The rows of a group lie close to one hidden flat surface of 9 dimensions, which passes through zero. Surfaces can cross.
(in the rows, 128 means zero)
Known rows, each followed by its group:
[ 83 147 140 190 102  90 122 102  74 116 104 106 162] | V
[124 111 109  77 201 119 114 124 127 112 132 101 169] | U
[149 113 149  65 145 109 162 115 145  70 164 136 160] | U
[ 87 156 105 154 101 152 139 147 161 120 139 141  42] | U
[ 93  70  82 108 166 146  60 140 134 134 104 102  98] | B
[184 124 181 128 131 157 129 161 136 150 140 110 161] | K
[142 123 161 105  93 154 166 126 145 114 108 120 121] | U
[119 168 109 189 153 149  77 138 135 126 161 150 134] | U
[161 158 149 160 139  86 121 136 119 134 193 169 147] | U
[113 106 143 135 100 119 150 116 102 113 157 117 157] | B
[122 109  98  98 137 174 135 104 178  74 122 186 124] | S
[170 174 136 156 132 168 102 121 134 157  97 149 145] | B
[141 139 140  98 122 159 110  98 141  60 153 132 138] | V
[144  83 156 136 130  69 101 153 129 124  64 107 156] | S
[127  87 130 130  73 178 145 165 178 126  74 114  91] | U
[110 132 125 107 157 172 104 136 153  82 148 104 114] | V
[137  89 133  90 108 110 144 141 129 158 173 142  51] | V
[131 197 137 176 176  89 146 151 149 144 113 173 117] | K
[ 81  94 141 129 110 146 138 139 123 112 115  82 102] | U
[147 138 122 102 159  96  97 160 191 124  89 163  36] | B
[140 143 161 167 109 117 111 128 122 117 142 146 131] | V
[184 185 170 148 136 146 136 146 145 155 112 144 135] | B
[ 93  76 143 115 137 116 149 117 156  58  94 152 140] | S
[135 136 178  86 157 128 143 102 104 109 119 107 132] | K
[109 161 139 157 105 103 121  92 102  97 153 150 115] | K
[145 104 154 118 106 131 149 130 137  87 226 154 136] | U
[129 201 100 187 153 137 113 164 123 192 142 116 120] | S
[153  72 152  98 136  92 155 157  99 171 178  95 156] | B
[161 133 139 135 156 112 148 168 156 172 113 157 120] | S
[126 157 164  96 169 135 169 108 143 119  60 144 105] | K
[129  73 124 132 143 151  93 158 124 151 138  97 146] | B
[165 141 214 137  91 152 177 155 119 159 166 119  98] | B
[ 84  92 189 112 133 105 173 113  77  92 231 104 122] | S
[130 132  73  95 119 143 176 141 165 156 122 146 100] | B
[195 151 135 147 111 166 110 119 138 164  80 155 175] | U
[ 92  70  88  69 104 132 127 116 116 123 146  91  89] | K
[114 124 109 108 170 103 131 131 130 122  99 108 154] | K
[181  90 174  96 108 103 170 152 133 154 113 121 150] | U
[122  74  80 118 195  68 132 166 137 175 145 154 146] | V
[ 94 115 150 150  97 125 190 147 113 168  68  86 112] | S
[113 128 129 106 135  74 137 106 113 115 140 145  91] | V
[157 159 131 127 125 101  79 133 134  96 168 124 126] | S
[142 118 150 115 185 119 163 165 121 184 142 109 141] | K
[139  71 132  75 147 140 170 105 113 169 125 155 131] | S
[126 181 102 171 156 141  68 102 112 147  81 141 141] | V
[177 117 128  88 169 132 131 133 129 158 190 150 144] | V
[116 145 133 154  73 106 112  74  85 119 110 139 119] | V
[177 151 132 148 110 180 151 163 164 169 126 145 138] | B
[144 111 201 143  64 141 159 128 113 122 147 118 121] | B
[157 176 179 171  75 106 140 173 186  83 139 157  76] | K
[170 106 100 124  65 124 116 155 135 160 161 112 137] | K
[116  76 161 125 166 141 133 168 131 113 137  77 181] | K
[155 216 133 161 110 152 154  88  97 179  85 146 152] | S
[ 88 131 123 112 139 100 138  60  51 134 114 107 156] | S
[114  95 100 146 117 155 112 119  85 158 157  98 177] | V

New rows. What belongs after each?
[102 149 121 145 113  97  99 107  89 116 106  83 144] | S
[116 158  49 160 119  62  77 123 129 107 125 132 163] | K
[149 147 152 138 122 154 109 108 114 101 158 128 165] | V
[129 174 131 145  98 117 184  89 100 112 150 143 182] | B
[150 139 163 104 107 101 178 115 119 122 129 134 137] | V
[140 178 155 146 168  91 194 120 126 167  87 178 137] | S
[130 118 131 135 151 130  62 120 119 134 110 132 104] | B
[113  96 109 158  64 190 118 124 108 132 122  85 173] | V
[146  98 171 138  72 140 136 147 144  94 178 136 114] | V
[140 152 200 122 181 157 125 153 173  86  96 128 108] | K
[107 151 138 115 168 131 120 130 133 109  88  92 118] | B
[180 140 150 117  74 165 157 106 141 136 110 161 137] | U
[162  89 176 104 118  90  95  83 113  65 103 150 190] | S
[152 101 114  75 152  94 144 110 100 162 186 152 125] | V
[112 115  98  95 156 139 161 125 142 144 140 154  99] | S
[122 165 175 139 203  89 122 168 150  78 131  98 161] | U
[139 140 114 165 106  81 114 105  78 187 147 162 123] | U
[165  96 105 118 145 113 110 149 152 126 192 169 156] | U
[105 149 111 108 112 119 116  87 117 106  91 130  93] | V
[160 146 155  95 104 126 121  71  82 126 193 146 115] | V
[100 108 137 129  92 115 191 143 135 100 188 126 114] | B
[ 75 163  68 171 143 127  78 120 143 104 100 142 103] | U
[152 106 100 114 130 106 121 139 149 138 107 149 140] | U
[106  94 114 124 171 130 108 168 139 141 108  85 130] | U
[115  92 104  77 145  60 147 114  97 154 116 111 122] | U
[213 137 127  91 122 119  79 122 148 129 138 158 137] | S
[186  66 127  82 119 116 112 156 146 187  91 135 105] | B
[ 82 102  69 126 137 132 128  73  89 139  92 134 172] | K
[102 171 132 128 147 120 161  98  91 120  85  84 180] | V
[ 80  84 117 148 139 132 183 185 182 123  92 129 112] | K
[115 161 153  93 174 173 149 129 137 108 112  80 123] | U
[134 132 142 109  95  92 164 146 130 140 170 123  76] | K
[141 144 142 141 118 203 116 139 137 164 107 116  97] | B
[105 118 122 187 117 118  98 163 166 106  88 142 115] | V
[146 150 118 146 172 108  84 150 159  97 159 158 138] | S
[153  84 133  78 101 180 167 115 169 112 122 170 113] | S
[114  97 155 126  67 134 127 115  86 138 197 109  69] | V
[152 138 104 138 131 162 105 116  98 201 130 127 140] | V
[106 135 147 152  95 119 150 128 108 143 106 104 108] | V
[162 141 198 140 107 196 137 120 126  96 153 121 177] | U
[125 163  97 108 110 100 164 100 152 100  86 163 120] | B
[161 100 120  47 112 100  99  91 126  83 152 131 119] | S
[118 127 120  74 135 143 141  74  96 102 216 143 116] | S
[152 121 133  87 115 116 174 144 148 162 115 142  77] | V
[113 151 141 135  67 122 173 128 111 160  57  80 106] | S
[164 131 121 104 156 156 100 161 161 155 122 119 111] | K
[139 118 194  78 149 129 132 109 105  93 135  81 145] | K
[184 148 189 121 106 124 142 120 112 165 119 139 108] | B
[ 90  98 101 124 135 119 126 165 165  99 151 123  89] | U
[167 114 101  83 109  91 187 108 107 208 101 155 133] | V
[140 160 187 170 162  97 131 162 163  71 130 150 159] | V
[ 96 141 167 140  81 118 191 129 137  97  87 109 107] | S
[123 156 109 100 135 125 139  76  94 129 165 147 119] | U
[140 101 151 121  77 191 140  89 125 112  81 139 147] | K
[170 148 147 113 117 127 164 158 178 119 145 159 104] | U
[116 106 131 108 161 122 148 195 176 116 127  92 111] | B
[ 93 175 101 113 231 112  99 158 164 103  98 101 103] | B
[131 129 177 130 129 121 147 152 137 116 140 112 108] | B
[111 106  72  96 146 174 108 109 146 115 147 150 116] | S
[177 118 135 126  73 127 137 118 141 134 120 173 130] | V
[126  77 122 122 132 110  77 152 102 147 160  77 133] | S
[103 107 158 151 138  86  87 110  88  84 153 115 158] | B
[ 90 105 106 158 114 121  84 128 134  89  55  97 157] | S
[135  69 121 140 134 164 111 145 136 154  99 131 156] | S
[130 120  86  96 147 215 124 143 172 120  96  92 157] | V
[119  82  98 132 128 191 116 124 148 129  98 144 147] | S
[127  83  98  93  98 136 153 113 157  67 106 129 192] | V
[136  86 151 181  79 151 144 194 146 169 137 116 121] | V
[ 65  97 114 176  83 103 140 147 126 118  72 101 112] | V
[105 144  71  81 145 115 161  89 112 144  96 116 135] | B
[175 162 163  93  92 159 187 119 120 171 109 115 114] | V
[152 108 117 115 137 106 125 132 106 188 119 123 139] | U
[166 147 117 123 115 107 153 127 135 152 147 171 126] | B
[136 127  74 120 191 110  63 124 127 154 112 142 137] | B
[116  98  99 145  87 149  95 108 129 122 133 163 100] | B
